The first 9 rows are patterns. Each new row is the sum of 2 different patterns, raised or lowered, with some noise. Before adding, each is slid sideways (what falls off one end comes back at the other), maybe read backwards, and multiplied by a number that may be negative. Names go in the order of the patterns.
Known rows, each followed by the names of its patterns:
[ -5,   1, -10,   1,   0,   0,  -1,  -3,   2,  12,  -4, -13, -11,  -6,   2,
  -8,   3, -12,   0,   6,  11,  23,  -2,  -3,  20,   2,  -7,   3,  -2,   9,
  -3]  N
[ -3,   2,  -2,   6,   1,   5,   8,  -3,   6,  -7,  -4,  20,   4,  21,   6,
   8,  12,   1, -11,   7,   5,   3,  -1,   6,   0,   7, -10,  15,  10,  -5,
  -8]  A
[  1,  -1,   6,  10,  -1,   1,   6,  -9, -11, -14,   4,  10,   8,  14, -10,
   7,   0,  -8,  -5,   6,  12, -21,  -6, -10,   9,  -8,  -1,   9,  -8,  -7,
   9]  P
[-10,  -5,  -3,  -1,  -3,   8,  -5,  -2,   2,   3,   1,  -2,   1,   3,  -3,
   4,   1,  -2,   6,   1,  -1,   9,  -9,   8,  -6, -10,   2,   7,  -2,  -8,
  -4]  G
[  2,  15,   4,  -2,   7,  -3,   5, -12,   6,  -4,   2,   1,   3,  -3, -15,
   8,  -6,   1,   5,  11,   9,  -6,  -6,  10,  -8,   0,  -8,  -6,  -2,  -7,
   4]  D
[ -2,   9,   4,   4,   1,  -1,   7,  -5,  -3,  -2,  10,  -4,  -3,  17,  -1,
   3,   2,  -1,   1,   3,   8, -18,  -2,  -5,   3,   3,  10,   7,   1,  -3,
 -29]  S
[  1,  10, -19,   8,  -3,   2,  -6,   3, -12,  -1,   8,   3,   2,   4, -11,
  -4, -13,   4,  -4,   8, -17,   8,  -7, -15,  -2,  -8,   9,  -6,  -6,   2,
  10]  F
[ 10,   1,  -1,  -8,  -2,  -7,  -1, -17,   4,   3,   7,   3,   5,   4,   1,
   2,   0, -11,  -3,  -9,  16,  -2,  -3,   3,  -1,  -4,   1,   6,  -4, -22,
  -4]  Z
[ 10,  -1,  -4, -11,   6,   5,   8,   7,  -8,   8,  -1,   3,  -1,  -8,  10,
  25,  14,   2,  -1,  -3,  10,  -6,  -6,   0,  -6,   0,  -7,  -4,  10,   1,
   1]  M

New rows. What belongs after each?
[ -8,  -8, -12,  -2,  -6, -20,  -3,  -1,   5,  -8,  -5,  -7,  -9,  -5, -12,
   6,  -6,   5,  -1,  -4,  -7,  -8,   0,   0, -15,  -3,  -7,   9,  -1,  -4,
   2]  D Z
[ -6,  17,  11,   5,  -1,   0,   2,  -4,  -1,   0,   0,  -2,  12,   3,   0,
   5,  12,  -1,  18,  12,  27,  -5,  -8,   5,  17,   8, -10,  18, -17,  -2,
  -6]  P G
[ 7, 13, 11, 15, 19, 12, 23, 21, 21, 14, -1,  5,  3, 26, 13, 13, 20, 16,
 10, 14, 22,  6, -3, 16, 18,  9, 17,  3, 10, -3, 19]  P Z
[ -7,   2,  -5,   3,  22,  -2,   0,   4,  -9,  -4, -14,   5, -15,  11, -10,
   1,  -3, -10,   4, -11,  12,  -5,  -7,  -1,   4,   4,  33, -15,   9,  -6,
  -6]  S F
[ 27, -13,  25,  -7,  -6,   0,   0,  -3,   4,   9,   9,   1,   7, -12,  -9,
 -12,  12,  10,   0,  -8,   9,   0, -14,   2,   0,  14, -14,  -4,  13,  16,
   6]  A F
[  8,   7,   5,   0,  -6,   5, -20,  12,   4,   3,  -1,  -6,  -3, -15,   5,
   1,  29,   0,  -4,   9,  -3,   2,  -5,  -6,  -1,  -4,  -1, -14,  12,  -3,
 -18]  D S
[  1,  -4, -14,   1,   1,  -3,   1,  -6,  -5, -13,   2,  10,   4, -17,   1,
  -6,  -8,  -1,  -2,   4,   5,  -9,  -5,  -2,  -5,  -1, -17,   0,  -5,  -3,
   1]  F Z
[ -8,  -3,   8,   4,  -4,  14, -15,   1,   6,   4,   1,   3,   2, -13,  -4,
  10,   7,   0,   3,  12,  -1,   9,   6,  -6,   9,   0,   6, -24,  -8, -14,
   3]  P Z
[  5,   6,   7,   4,  -2,  24,   0,   1,   9,   0,  -4,  -3,   7,   2,   9,
   8,   5,   9,   5, -25,   6,   5,  10,  16,   7,   8,   1,   3, -11,   9,
   7]  G S
[-28, -12,  -4,   4,  -2,  -4,   7, -15, -13, -34,  -6,  13,   7,   5, -10,
  -5,   1, -16, -12,  -3,   2, -14,  -2,  14, -15,  -3,   1, -14,   5,   2,
  17]  P S
[-12, -15,  -7,   9,  -3,  -4,   3,   3,  -6,   1,   0,   2, -13,  -2,   2,
   0,   8,  -5,  -2, -17,   5,   1,  -8,  -3,  -4,  10,  -3,  -4,   1,  -7,
  -1]  A P
[-11,  10,  23,  -4,   0,   9,  10,  14,  10,   0,  24, -14,   4,  10,  22,
  12,  33,   4,  20,  -5, -11,   9,   8,   7,  12,   3,  11,  -5,  22,  -9,
  -5]  A F
[ 10,   1,   4,   9,   2,   6,  -3,   4,   8,  -4,  -7,   0,   2,   7,  -5,
   9,   8,  -3,  -1,  -3,   2, -10,   4,  -5,   2,   0,   4,  -5, -13,   5,
  -7]  G D
[-15, -16, -12,   1, -15, -21,  -6,  -2, -11, -14,   6, -13, -14, -19,  -1,
   0,  -6, -29, -20,  -2,  -4,   1, -11, -16,  -5,  11, -15,  -3, -10, -13,
   0]  S M
[-1,  3,  2,  5, -7, -4, -4,  1, 12,  5, -4,  2,  6,  5,  4,  1,  2,  0,
  5, 15,  4,  9, -1,  9, 22,  4,  5, 26, 19, 10,  5]  N G
[ -2,  -3,  19,  -6, -11,  -2, -10,  -2,  -5,   9,   2,   5,   0,  -2,  -4,
 -23,  -4,  -2,  -8,  -7,  -5,   0,   1,   3, -30, -10,  -6,  -4,  -2,  -2,
  -7]  F Z
[  2,  -5,   5,  10,  -5, -21,  -5,   0,   5,   8,   6,   0, -13,  -1,  -9,
  12,   5,   2,   4,  -3,   8,  -1,  12,  -8, -18,   8,  -1, -15,  -8,   9,
  -3]  N S
[-10,  -3,   6,   7,  11,  -6,  -5,   8,   1,  -9,   6,  -7,   0, -11, -11,
   3, -19,  -3,  -7,  -3,   0, -11, -15,  -1,  -9, -14, -10, -14,   2,  -7,
   0]  N M
[ -7,  -6, -17, -12, -10,   3,   0, -14,   0, -12,  -1,  -1,   1,   4, -17,
  -7,  -2,   5,  14,   3, -12,   2,  -4,  -2,   4, -17,   2,  -3,   5,  -2,
 -27]  N M
[ -1, -16,  -1, -26,  -4,  -7, -16,   6, -11,   2, -16, -11, -15, -17,  -7,
 -11, -12,  26,  -6,  -2,  -9, -16,  -5, -13,  -3, -18,   6, -14, -14,  -7,
 -11]  D S
[ -7,  -6,   6,   9,  -8,  -4,   4, -10,  -5,  -6,   0, -19,  -5,   5,   1,
   3, -12, -29, -12,  -4,  -8,   7,   2,   5,  -6,  -3, -16,   4,   1,  -2,
 -13]  S Z
[ -5,  -7, -16, -18, -12, -21, -16,  -7,   9,   5,  -9, -18,   0, -16, -17,
 -22, -13, -13, -21,  -1,  -2,  -2,  -5, -10,  -9,  -6,  -1,  -7, -13, -18,
  -3]  P D
[ -4,   0,  -2,   5, -21,   4,  -9,  -4,  -6,  -1, -17,  -5,   4,   3,  -8,
   0, -12,  -6, -11,   4,  -3,   9, -17,  -2, -11, -11,   0, -16,  11, -15,
  -9]  G F
[ -3,   8,  -1,   1,   4,  -3,   1,  -6,  -4,  20,   2,  -6,  -4,  -5,   4,
  -4,   1,  -4,   9,  -2,  -6,  -3,  -2,   0,   2,  -5, -30,  -8,   0,  -6,
   2]  S M
[ -4,   1, -18,  -1,   4,  -3,   2,   5,   2,  -6,  -4,  10, -23,  -4, -14,
  -7,  -3,  -3,   5,  -2,   6, -23,  -7,   7,  -2,   4, -13,   1,  -1,  -6,
  -6]  D S
[ -7,  -3,  -8, -10,  -3, -12,   0,   3,   9,  10,   2,  -9,  -6, -14, -18,
  -2, -15,   0,  10,  -4,  -7, -17,   9, -11,   3,   0,  20,  -7, -16,  -2,
  18]  A D
[  3, -13,  16,   8,   7,  -7,   5,  -2,   2,   7,   7,  -5,  13,  25,   5,
 -15,   1,   4,  -5,  18,   3,  21,   8,  -4,  -1, -22,   9,  -6,  10,  10,
   9]  P M
[  9,   5,  15,   0,  15,  -3,  -3,   7,   7,   4,   5,   1,   7,   0,   2,
  -1, -15,   0,  14,  10,  -6,  10,   3,   3,   1,   4,   4,   4, -13,   3,
  26]  A S
[-21, -22, -15,  -3, -17, -10, -21,   0,  -5,   0, -13, -25, -23, -21, -14,
 -11,   5, -13, -14, -19, -14, -14, -21, -17, -14,  -7, -15, -36, -11, -11,
 -44]  N S
[ -7,  -4,  16,   2,  -7,  -1,  -8,   0, -11,   2,  -4,  -6,  -2,   2, -21,
 -18, -19,  -8,  -3, -10,   1,  11,  -8,  -1, -11,   3,  -3,  -8, -16,   0,
 -15]  A D
[ 1,  3,  5,  3, -7,  1,  4,  0, -1,  5, -2,  3, -5,  2, 10, -8, -2,  2,
  0, -3,  3,  4,  5, 11,  0,  5, -4, -1,  7,  4, 12]  A G
[ 10,   4,  12,   4,  12,  11,  -7, -12,   4,   6,  -2,  13,  -8,   9,   7,
  -1,  10,   4,   6,   9,  -6,   1,   5,  -2,   2,   5,  11,   5,  -5,   1,
   0]  G M
[12,  9,  3, 10,  1,  8,  4,  3, -3,  1, -1, 16, -4,  9,  3,  7,  7,  3,
 10, -9, -7,  5,  6,  9,  0,  7, -8,  4, -6, 13, -4]  G F
[-19, -11,  -1, -16,  -3, -10,  -3,  -3, -12, -21, -11,  -8,  -3,  -8,  -7,
 -21,  -5,  -5,   3,   9,  -3, -18,  12,  -3,  -5,  -3, -12,  -2,  -5, -12,
  -8]  N F
[  9,   8,   7,   1,  11,   8,  -3,  11,  13,  10,   4,   2,   7,  -4,   8,
  -3,   3,  15,   6,   4,   0,  19,  15,   6, -11,   3,   8,   3,  13,   5,
   7]  P M
[  2, -21,   4,  -1,  -5,  -4,   7,   6,  14,  -7, -18,  -2,  -9,  -7,   2,
   1,   0,  -1,  -3,  -3,  -5, -17,   5,   7, -16, -11, -22,  -7,   0,   0,
  -3]  A M
[  6,   5, -12,  -2,   1,   9,  -4,  -6,   0,  -2,  11,  20,  36,  10,  -1,
  19,  14,  -8,   8,  -5,   8,   0,  -7,  10,  -3,  20,   8,   3,   9,  -1,
  12]  N D
[ -1,  -2,   4,   7,  -5,   2,  -2, -17,  21,   7,  11,   6,  10,  16,  -2,
  -7,   6,   1,   0,  -6,  10,  23,   8,  -7,   7,   1,  -6,  -9,   1,   5,
  14]  A S
[ -1,  -1,  12,   5,   5,  11,   6,   6,  -1,   2,   8,  -2,   8,   8,  13,
  14,  11, -10,  11,   7,   1,   1,   8,  10,  -6,  -7,   5,  14,  -5,  -2,
   6]  A P
[ -3,  -1, -15,  -9,  -7,   9,   3,   2, -12,  -5, -22,  -2,  -1, -14, -18,
   4,   2,  -3,  -3,  -5,  -8,  -8,  -6,  -8,  -8,  -6,   9,   7,   7,   1,
   2]  A Z
[  1,   1, -10,  -2,   1, -11,   6,  -7,  13, -15, -15,  -1,   3,  -7, -14,
   0, -20, -15, -14,  -8,   1,   7,  -3, -10,  -5,  -3, -12,  -9,  -4,  -5,
 -11]  P G
[ -9,  -6,  -9,   3,  -7,   0,   2,   0,   1, -10,   5,  -7,  -3,  -3,  -3,
 -10, -11,   3,  12,  -5,  -4,  -4,   3,   5,  -1,   6,  -5,   6, -13,  -7,
  -7]  D Z
[ 12, -32,  -5,   1,  -7,  -2,  -5,  -2, -20,   4,  12,   5, -17,  -3,   8,
   5,   1,  -3,  -5,   7, -16, -10, -18,   1, -13, -14,   2,   3,   1,   8,
  -6]  D Z
[  3, -17,  -1,   6,   1,  -1,  -4,  10,  16,  -3,  -9,  18,   5,  -2,  -2,
 -20,   8, -14,  -5,  -3,  -4, -10,  -5,   5,   5, -16,  -6,  -1,  -1,   0,
 -13]  N D
[  5,  -6,  12, -14,   7,   2,   4,   6,  11,   4,  -3,   2,  -4,   0,   6,
  -7,   6,  16,   5,  -3,   8, -11,  -1,  -6,   3,   5,  15,  -7,   4,   1,
  11]  S F
[ -5,  -1,  -2,  -7,  10,  -8,  -6, -10,  -1,   2,  -6,  -5,   3,   0,  11,
   8,  -3,  12,  -6,  -6,  -8,  12,   4,  -3,   2, -11,  -3,  -5,  -8,   9,
  -5]  G F
[  7,   1,   5,   1,   5,   2, -12,   8,  13,  -7,  -8,   1,  13,   9,  12,
  12,   6,  16,  12,  17,  15,  -4,   6,   8,   8,  10,   9,   8,  12,   4,
  18]  N G
[  5,  -2, -10,  -5,  -9,   7,  -3,  -1,   0,   5,  -5,  -2,   4,   0, -10,
  -3,   7,   1,   0,  -3,  -1,  -4,   1,  -9,   2,   6,   0,   7,  -1,  -2,
   4]  G Z
[ 10,  16,  -1,  -7,   3,   0, -11, -19,   6,  -3,  -6, -11,  -5,  12,  -6,
  10,  10,   6,  -1, -19,  -4,  -4,   9,   5,  -8,  12,   3,   0,  -2,   0,
   0]  P M
[-18, -10,  -7,  -3,  -2,  -1,  -5,  -3, -22,   2, -14, -19,  -5,   1, -41,
  -5,  -8,   5,   6, -14,  -7,   2,  -8,   1,  -9, -10,  -6, -25,   5,  -8,
  -2]  N F
[-32,   1,   4,   3,   1,   5, -12,  11,  -2,   3,  -3,   6,  -7,   1,  11,
  -2,  -6,  -1,   4,  -6,   7,   5, -15,  -8,  -8,  -5,   5,  11,   9,   7,
  -5]  S F
[  4,  -8, -14,   3,  10,  12,   0,   1,   2,   2,  -8,  15,  -4,  -5, -12,
  -1,   4,  -1,   2,   4,  -1,   4,   4,  -2, -14,  -2, -13,   5, -12,   5,
   8]  G Z
[22, 18, -2, 13, 13, 15, 14, 11, 14,  7, 27, 16, 16, 11, 12, -1, 16,  9,
 21, 47, 14,  4, 13, 17, 17, 24, 12, 20, 18, 20,  1]  G S
[ -8, -29, -17, -16, -28, -20, -19, -21, -25, -21,  -5, -21, -16, -23, -10,
  -2, -18, -28, -20,  -8, -17, -24, -17, -14,  -7, -26, -18, -20, -30, -12,
 -18]  S Z
[ -3,  -1,  -1, -15, -14,   2,   8,   0,   0,   0,   2,  -6,  -7,  -3,   0,
   8,  -2, -12, -13,  -2, -12,  -2,   5,  -4, -13,   3,  -2,   6,  -5,   0,
  -3]  A Z
[-20,   1,   4, -13,  -5,  -7,  12,  -9,   2,  -5,  -6,  -2,  -3, -13,  -9,
   1,  11, -11,  10,   5, -14, -12, -17,   5,  -2,  15,   4,  -7,  -2,  -3,
 -13]  P D
[  3,  -1,  -6, -16,  -1, -15,  -8, -12,  -2, -12,   3,  -2,  -6,  -6,  -9,
  -4, -11,   4,  -2, -28,  -3,  -1, -34, -22, -20,  -3,  12,  -6,   9, -17,
   3]  N P
[ 7,  5,  6,  1, 14,  7, 13, 13, 19,  5,  0, 29, 16, 19, 11,  9, 18,  0,
 10, 17, 10,  7,  6,  2, -3,  8,  8,  6, 15, 24, 17]  P G
[-11,  12, -21,  -4,   0,   1,  11,  10,  -2,  -8, -11,   4, -11,   0, -13,
   6, -12,  -9,   5, -12,   8,  -1,  -9,  10,  14,  18,  -1, -22,  12,   5,
   2]  P F
[ -4, -11, -12, -18,  -2, -12,   4, -20,   7,  -5, -14, -12, -20,  13, -14,
  -8,  -5,   6,  -6,   3, -24,  11,  -6,  -9, -13,  -4, -26,  -6,  -9,   0,
   3]  A F
[ -1, -20, -30, -20, -10,  -7,  -7, -13,  -6,  -4, -11,  -9, -16,  -6, -11,
 -19,  -6,  -8, -24, -10,  -2,  -4,  -9, -13, -16, -12,  -5, -14,  -5, -14,
  -6]  G M
[ -4,  -4,  -2,   1,   1,   9,   0, -13,   5,  -5,  -1, -18,  -1,  -4,  -5,
  -6,   0, -10, -17,   5, -13,  -5,   0,  -6,  10, -16,  -2,  14, -13, -10,
  -9]  G D
[  6,   0,   1,  17,   6,  11, -19, -12,   5,  -6,   1,   0,   1,  -2,  -5,
   9, -12, -12, -14,   5,   9, -12,   7,  -2,   4,   0,   1,   4,  -6, -14,
  -6]  A Z
[ -1,  25,   0,  -7,  -2,  10, -18,   0,   3,   8,  17,   2,  10,  -1,   3,
  12, -17,   6,   0,  13,  16,  18,   0,  -6,  13, -28,   3,   9,  10,   9,
   3]  A S
[  2, -11,  -9,  -7,  -5,  13, -14,   6,   1,  -5, -24, -21,  11,  -3, -12,
  -1,  -2,   3,  -1,  -7,  12,  -8, -14, -24, -12, -16, -13, -16,  -4,  13,
 -14]  A D
[24, 22, 13, 34, 22, 19, 23, 23,  6, 14, 23, 15, 20, 22, 20, 26, 14, -8,
 17, 20, 23, 26, 22, 24,  9, 19,  3, 28, 24, 27, 21]  G S
[ 11,  -8,  -3,  -8,  -3,  -1, -13,   4,  -2,   7, -11,   0,   6, -10,   4,
  -3,  -5,   5, -12,  -4,  -5,  19,   3,   2,   1, -10,  -6,  -9,   4,   0,
  31]  D S
[  9,   9,  -2,  -8, -29, -11,   1,  -1,   0,  -1,   3,   2,  -7,  -2,   1,
   6,  -6,  -3,  15,  -5,   4,   0,  -5,   4,   2,   4, -10,  -9,   0,  -4,
  -8]  G S
